The rows of a group lie close to one hidden flat surface of 8 dimensions, which may be shifted away from zero. Surfaces can cross.
(in the rows, 128 means zero)
Known rows, each followed by its group:
[ 94  93 120 184  84 155 149 170 109 148 132 155 114 160 130 144 155 154
 148 120 104] : L
[178 101 137  82  91 145 157 103 136 123 136 166 116 131 102 115 118 111
 124 141 127] : L
[159 131 164  82 114 160 131 105 113 148 183 164 137 141 142 106 105 134
 131 123 166] : H
[137 139 149 117 143 179 164 144  83 181 150 145 173 207 114 113 104 153
  88 122 109] : S
[127 118 128 124 132  98 126  95 157 114 150 127 133 126 136 112  94 106
 119 105 139] : H
[ 73 134 129 133 140 110 117 123 140 126 166 130 124 124 153 133 113 124
 130 134 145] : Y
[116 131 123  85 114 116  84 106 156 122 104 166 122 139 138 111  99 131
 136 120 154] : H
[ 98 110 118 146 112 153  84 156 127 109 123 143 101 115 142 151 122 146
 157 155 127] : C
[101 140 121 181 121 122 177 157 103 161 140  94 129 141 125 132 185 146
 149 106  97] : W
[161  78 200 178 110 192 127 159  92 137 175 144 130  85 149 168 162 115
 110 165 138] : Y
[160 116 121 114 123 174 119 161 109 117  87 135 120 152 103 125 116 152
 128 156  93] : S
[ 47 112 206 156 125 102  20 116 170 162 115 168 145 123 218 125 132 101
 108  83 193] : Y
[101 126 114 186 114  68 184  86 141 167 142  95 144 124 111 137 172  94
 106  78 114] : Q
[130 183 150  92 207  98 104 101 129 101 182  96 158  82 168 122  95 110
 112 134 191] : Q
[159 157 136  69 150 172  78 141 106 117 122 146 132 141 145 110  85 161
 140 143 157] : Y
[126 150 152 109 137 131 122 131 114 149 114 128 130 109 130 139 167 125
 129 153 136] : H
[190  85 177  66  57 177 201 128 119 168 140 202 107 173 106  94 150 122
 139 139 112] : S
[212 145 103 184 122 144 188 103  63 138 187  85 171  85  87 163 160 144
 122 105 144] : L
[131 165 117 136 191 123  74 152 128 115  84  67 131 119 147 121 114 144
 128 119 118] : C
[ 89  79 143 181 111  96 173 116 153 129 154 127 123 109 129 150 151  79
 101 133 112] : Q
[128  79 153 155 118 114 166 112 152 131 150 127 119 120 137 131 128  82
  99 121 118] : C
[110 166  70  79 153  84 132  84 149  87 168 122 127 116 113 116  67 127
 134 133 157] : Y
[ 66 128  70 152 109 113  87 173 151 105  45 133  97 165 129 122 136 164
 176 114  94] : W
[ 82 126 140 141 105 134 110 106 122 139 229 158 127 106 163 148 114 134
 144 129 185] : Y
[200 129  93 103  83 153 112  88 111 129 110 156 131 129  97 132 114 154
 141 104 155] : Y
[ 81 129  79 159 101  80 166 132 150 157  66 118 117 179 109 115 168 133
 145  75  85] : W
[209 114 142  78 143 163 114 104 130  83 180 141 144 128 132  93  36 126
 118 125 157] : H
[ 89 132 121 157 114 116 111 123 130 142 145 122 121 116 136 141 145 134
 144 119 132] : H
[175 182  53 108 124 148  55 118  92  91 103 107 122  75  96 159 120 193
 181 143 161] : C
[107 173  88 105 179  93  41 114 150  80 101 105 131  99 155 127  77 142
 140 125 170] : Q
[139 160 127 117 141 131 157 105 103 178 148 123 171 178 110 112 118 138
  96  93 130] : S
[214  67 103 105  27 154 146  62 133 122 127 202 122 128  74 138 102 121
 122 114 146] : Q
[ 57  55 158 174  72 102 109 118 178 134 118 185 111 130 158 144 137  85
 116 119 133] : Y
[167 151 147  74 146 113 133  88 135 136 131 130 153 134 121 100 108 113
 103 112 152] : S
[168 137 126 117 164 143 118 102 121 153 112 103 133 140 141 127 100 120
  91 105 134] : W
[113 103 132 127  89 140 107 118 145 157 132 167 109 171 156 109 104 137
 139  86 135] : C
[140 142 131 109 112 113 120  86 137 139 157 137 136 114 131 117 121 124
 133 106 159] : S
[133 122 130 145 108 131 161 114 117 152 154 124 134 131 111 133 147 127
 125 116 118] : S
[ 51 126  81 174  80 135 143 150 117 174 144 143  97 178 125 138 153 173
 176  98 105] : Y
[150 159 149  44 132  93 121  70 163 136 149 107 111  99 118  95 120 100
 133 128 146] : L
[134 135 104 107 169  74 109 130 173  58  51 105 133 106 120 115 106  98
 114 138 116] : W
[ 74 145 144 119 104 119  99 114 130 168 140 157 119 129 149 133 155 138
 147 120 162] : H
[ 74 113 131 143 145 118 170 158 135 111 165 134 107 120 152 138 136 112
 133 166 120] : Q
[137 129 138 139 177 141 108 195 121  64  97 100 127  92 134 136 130 137
 137 188 107] : W
[142 185  56 111 147  38 118  61 162 122  65  85 152 128 104 110 121 120
 126  55 145] : W
[105  81 117 168  95 129 126 136 142 106 131 135 108 110 114 154 135 116
 130 152 103] : S
[136 137 121 150 108 144 136 120  99 149 163 136 149 137 132 134 136 154
 141 100 153] : L
[161 125 114 135 116 157  81 139 117 130  69 124 129 139 113 131 120 153
 129 116 109] : Q
[136  94 106 139  99 150 102 135 135  92 119 144 105 116 116 142 106 138
 142 145 121] : H
[141 139 198 117 160 175 131 116  87 184 230 137 148 130 187 129 116 125
 101 123 179] : W
[147 154 104 169 166 110 131 127 107 115 111  95 174 122 129 137 128 135
 109  95 142] : L
[140 158 123 166 174 106 113 129 119 127 102  62 151  96 127 143 149 123
 114 112 124] : Y
[150 107  67 172  79 177  84 150 103 110  87 128 102 123  94 163 126 184
 166 132 105] : Q
[128 151 121 133 166  98 113 115 142 115 123  84 141 113 133 119 115 121
 119 109 131] : H
[ 76 153 153 157 139 119 136 141 116 173 174  94 127 128 151 125 170 136
 143 112 123] : L
[144 141 141 115 129 153 146 147 107 151 137 112 120 139 121 119 153 145
 144 135 108] : L
[ 96 104  76 168 116 110 118 121 147 108  86 122 136 146  93 149 100 125
 103 125  94] : S
[187 147 101 127  97 151 135  87  91 149 177 123 134 103 106 146 135 156
 150 104 162] : C
[123 133 112 105 116 126 122 131 121 106 121 150 111  96 112 151 145 133
 148 172 140] : C
[124 139 114  97 105 139  48 113 138 110 129 158 117 116 142 124  90 157
 163 126 169] : S
[110 172 109  99 156 118  83 143 127 121  81 117 121 129 136 127 129 151
 147 139 132] : C
[127 123 143 121 125 120 123 116 136 122 154 139 134 115 139 125 118 115
 124 132 147] : L
[119 126  84 127 118 120  84 115 154 107 123 130 119 159 137  99  65 153
 153  83 128] : H
[155  82 181  87 111 160 148 132 131 115 146 207 140 153 147 107  94 104
 101 150 152] : L
[104  74 119 113  32 148  98 124 145  83 170 237  98 115 136 135 102 146
 183 153 175] : W
[186 143  99 140  84 165 149  98  77 162 174 131 137 120  95 145 144 167
 151  98 151] : Q
[115 121 140  35  81 135 148 124 139 136 104 224 102 162 118 112 135 126
 143 170 147] : C
[125 103 160 139 165 158 129 183 122 114 109 117 115 132 149 134 129 121
 111 166  98] : W
[126 124 107 104 117 136 156 130 119 110 162 160 105 128 133 132 114 140
 150 151 146] : Q
[121 125 124 105 125 118  58  94 155  94 145 154 121  94 154 133  81 121
 136 132 184] : C

New rows, each followed by its group:
[156 106 141  82 138 113 102 101 175 108  88 152 124 149 145  93  76  95
 100 110 135] : C
[117 164  88 140 163  87  23  86 162 111 100  83 135 112 160 120  73 140
 133  60 164] : C
[ 93 132 115 133 108 141 101 174 121 115 109 151 110 147 141 118 135 166
 174 134 122] : W
[149 168 125 109 152  98 130  83 131 161 131 100 150 140 138 104 120 122
 115  70 149] : C
[127 116 197 179 153 110 133 127 130 159 119 101 157 102 160 139 177  83
  81 111 131] : Y
[151 154 181  90 147 132  84  97 125 161 136 152 163 131 169 107 114 120
 108  96 188] : Y
[ 62 141 162 174 137  87 129 108 133 157 191 106 137  81 160 154 170  99
 123 128 159] : H
[171 105 113 120 170 146 110 124 142 126  52 108 114 150 130 131  86 104
  76 127  99] : W
[154  99 124 129 157  96 191 116 148  72 140 109 126  81 109 145 122  72
  93 175 117] : Q
[102 116 119 100 113 101  91  84 168 107 131 169 127 122 144 122  85 110
 123 118 173] : Y
[129  97  96 182 130 133 109 162 127  77  93 105 122  97 113 159 127 132
 132 154 100] : L
[115 170 105  79 171 123  59 145 147 128  29 127 124 189 152  88  86 153
 129  94 125] : W
[116  86 137 142 114 132 139 154 151 103 115 126  97 110 119 138 141 105
 128 170  87] : L
[ 79 104 118 163 134  96  86 120 175 116 107 116 111 129 161 128 104 110
 123  96 126] : C
[113 157  87 107  92 139  85 122 117 158 104 165 126 185 132 107 114 190
 172  73 149] : L
[204  68 118 147 132 220 116 145  99 121 103 124  96 126 119 167  89 131
  94 168  97] : W
[117 129 120 158 144 170  80 182 110 133  95 104 106 151 154 128 121 167
 148 122  97] : C
[196 132  95 134 125 144 115 110 105  92 127 116 144  90 101 149 110 143
 133 131 146] : L
[ 98 100 131 156 122 131 136 155 135 126 111 121 119 139 117 137 136 122
 119 146  93] : S
[140 137  54 172  98 106 113  88 132 116 141  93 125 112  99 136 109 152
 156  77 130] : H
[ 56 131 129 107 141  76  83  88 179 105 162 156 130 116 172 119  78 102
 121 123 181] : Y
[123 161 132 114 156 133 104 154 121 134 113  72 104 112 126 118 148 143
 150 148  96] : L
[ 69 148 103 121 119 108  64 123 144 115 121 148 109 111 148 142 122 146
 163 133 160] : C
[143 119 133 160 112 128 154 123 118 158 111 119 136 134 117 138 165 121
 119 103 115] : Y
[171 111 169 120 137 153 182 143 108 148 126 129 137 141 122 122 150 108
  97 143 106] : Y
[144 125  97 162 154  95 144 128 130 106  57 136 182 169 128 124 108 119
  88  78 134] : L
[ 98  95 113 171 135  77 162 130 165 110  80 119 135 137 118 136 142  89
  99 116  95] : L
[180 108 144  73  84 112 210  75 147 155 146 143 111 129  82 103 149  87
 116 127 110] : L
[101 143 115 170 142 117  88 123 116 117 138 141 172 131 165 138 103 147
 125  86 181] : L
[ 86 107 151 211 211 148  95 235 116  73  79  94 148 123 174 155 127 131
 100 170  93] : L
[ 92 188 111  79 161 132  76 142 120 127 134 144 122 153 171 104  93 170
 164 118 167] : Q
[158 161 158 137 156 149 101  96  95 143 223  97 155  77 161 138 114 137
 128 114 193] : C
[ 88 169  96 148 141  99 112 145 133 149  80  79 116 149 125 117 158 154
 155  94  94] : L
[108  91 132 127  84  87 169  88 163 141 131 159 118 127 113 133 149  82
 111 119 128] : H
[199 182  45  29 140 109 194  77 111  89 155 145 120 126  93 109  92 149
 162 135 173] : Q
[185 130 133 105 133 164 149 147 106 127 104 121 125 134 104 124 136 139
 125 149 103] : H
[ 95  87 150 165 107 148  80 140 134 114 154 156 115  98 159 158 123 124
 134 152 147] : Y
[154 156 132  83 146 158  90 136 111 129 106 141 144 159 128 106  92 157
 124 129 136] : S
[194 184 123  59 146 174 119 142  78 140 107 133 133 138 114 117 132 176
 150 148 144] : C
[ 92 109 167 141 123 165 128 188 118 141 146 120  88 125 143 130 160 138
 150 173  85] : L
[150 109 171 103 158 130 136 128 137  95 149 136 129  82 138 138 118  87
 101 182 143] : C
[148 142 132 112 161 125 109 105 130 133 128 117 138 125 146 124 101 119
 104 111 149] : W
[ 88  99 124 106  24 116 146  71 153 183 153 221 107 167 125 120 142 125
 151  89 163] : H
[121 158 144 152  98 110 132  92 114 167 213 106 126  76 145 135 179 135
 171  92 172] : S
[118 128 126 129 155 139  97 171 136 101  83 109 111 128 133 125 127 135
 134 156  97] : L
[161 106 145 167  98 156 164 154 101 128 160  94  95  73 113 155 196 132
 165 159 103] : S
[199  97 174 147 133 164 121 130 107 116 122 122 148  82 126 154 144 106
  95 153 138] : Y
[130 133 151 148 150 134 130 143 114 142 129 109 138 123 141 132 150 124
 113 124 123] : Y
[ 85 155 108 164  63 166  90 137  73 189 169 147 108 122 133 164 184 199
 195 116 154] : H
[209 115 129 128 132 109 189  77 140 159 116  97 146 158 109  96 117  93
  88  57 108] : C
[167 136 170 147 151 153 131 158 104 169  68 103 147 145 135 123 172 127
 101 105 105] : Y
[ 88 124 150 123 117 103 120  95 148 139 181 155 128 109 160 131 126 107
 128 125 176] : C
[146 144 146 134 132 210 110 140  68 199 175 131 122 165 164 141 119 176
 135 106 150] : W
[127 113 117  93  59 105 163  79 157 158 145 147  86 136  95 111 151 114
 152 114 114] : L
[129 179 156  67 151 173  73 156  98 153 139 159 134 174 178  87 100 181
 157 118 169] : W
[116 126  91 164 108 100  98  88 140  99 153 120 133  77 123 153 117 124
 142 114 160] : L
[136 112 115 128  82  90 189  77 146 159 131 138 133 146  92 118 149 102
 114  89 121] : S
[128  90 146 140  94 159 150 167 119 106 155 167 113 124 131 134 141 133
 150 167 122] : W
[161 110 108 106  76 123 122  73 141 112 151 174 128 114 112 131 101 122
 138 117 170] : L
[ 47 108  87 183 116  83 129 117 162 139  91 126 136 169 108 138 115 118
 102  97  93] : S
[ 75 107 204 106 141  82 188 120 170 169 136 153 135 153 156 102 161  57
  79 132 120] : H
[158 127 137 139 145 142 112 135 116 115 119 115 138 103 129 140 127 127
 118 140 133] : Y
[109 111 139 125  76  86 107 103 173 113 138 133  78  65 149 123 173 103
 183 118 149] : S
[ 85 133 109 157 107 117 137 112 122 136 201 138 118 108 148 150 136 138
 155 121 163] : Q
[144 100 168 109 138 175 131 167 122 138 114 145 114 165 150 105 114 128
 117 140 103] : C
[150 158  63 191 119 125  90 106  99 108 150  63 135  60  91 175 139 165
 158 115 136] : S
[119 140 170  78 143 169  98 183 115 116 125 171 126 158 166  95 110 159
 152 156 142] : W
[107 137 111  81  94  75 136  67 155 114 143 174 126  87 111 142 137  99
 136 148 182] : C
[117  87 127 136 117 118 136 169 152  58  97 150 113 102 115 135 133 111
 142 177 105] : W
[178  86 123 142 119 160 122 132 123  71 139 127 120  74  97 161 107 116
 117 185 117] : S
[152 168  81  93 167 144 183 165  91 100 129 102 109 136 117 127 131 161
 160 164 111] : Q
[ 99  56 160 216 109 175  82 154 131 128 190 129 102 115 184 149  98 130
 132 124 124] : C
[ 96 162 128 158 138 120 129 146 108 162 118  89 129 115 126 145 188 142
 141 123 114] : H
[130 138 142  95 123 170  83 166 109 133  86 153 111 131 134 133 140 155
 147 165 126] : H
[193 157 100 114 121 155  95  99 101 132 142 116 133 112 121 128 104 163
 151  97 162] : C
[107 131  97 143 133 115  84 118 144 107 108 119 136 125 116 136  96 133
 121 126 130] : S
[135 117 101 141  87 117 141 104 133 131 141 125 112 112 102 138 144 130
 147 119 121] : L
[150 115  95 188  75  94 212  84 116 158 146  96 127  77  64 179 212 103
 126 120 109] : H
[ 45  88  86 181 103  78 118 142 183 119  59 125  88 147 133 136 143 109
 135 109  82] : C
[129 122 117 135 120 171  82 174 108 107  91 130 101 110 125 153 140 162
 157 173 110] : H
[140 100  68 116  75 167   4 113 148  79  92 179  90 126 137 136  46 177
 177 115 160] : C
[ 86 104 141 173 150 129 103 125 140 150 142 114 113 127 173 152 113 108
 100 120 128] : W
[106 169 133 120 167 111 117 162 122 132 101 105 139 148 149 103 142 149
 145 113 122] : W
[111 108 142 111 100 123 123 105 143 130 158 179 123 136 150 122 108 119
 135 120 163] : W
[172 125 159 143 119 140 196 119  98 183 147 119 148 144 115 128 176 115
 104 104 117] : Y
[147 108 132  98 110 100 156  77 157 129 133 153 145 136 106 113 108  88
  95 116 138] : S
[151 136 124 126 168 113 146 101 130 119 122 103 172 133  99 130  94 102
  69 129 120] : S
[144 196 112 112 150 107 127  91  95 127 177  94 150  58 116 160 157 139
 144 145 183] : C
[114 111 161 105 127 145 103 127 140 123 147 163 130 133 142 121  94 117
 113 147 143] : S
[132 138  95  97 115 128  83 125 143 114  78 140 112 145 119 113 105 149
 153 117 127] : L
[115 122 130 142 159 168  97 176 118 137  89 116 108 158 156 132 116 145
 120 139  98] : W
[161 112 101 150  93 132 150 116 123 110 147  89  94  69  80 159 157 124
 151 157  97] : L
[140 129 144 102  55 155 159 110  93 192 137 182 117 119 102 157 208 137
 150 148 151] : H
[149 168 129 143 132 141 105  98  91 144 203  97 150  83 130 146 131 154
 144 115 171] : S
[ 84 133 156 163 150 103 149 147 130 148 129  94 129 100 138 150 184 103
 113 148 111] : H
[114 116 166 139 126 119  72 101 146 126 154 147 144  92 168 141 116 107
 115 117 181] : Y
[122 145 156 126 164 121 167 131 125 180 121 108 139 174 149 109 142 111
  95  97 112] : W
[151 101 124 169 131 147  24  93 147  97 169 114 124  96 176 130  43 136
 132  79 169] : C
[192 115 128  77 133 140 158 127 136 116  70 148 127 162 109 102 106 114
 104 135 107] : W
[188  96 162  89  90 118 190 114 151 125 116 143 101 110 109 105 167  88
 135 142 111] : S
[137  96 146 102  96 149 137 100 138 154 150 187 118 160 144 117 100 114
 111 115 152] : W
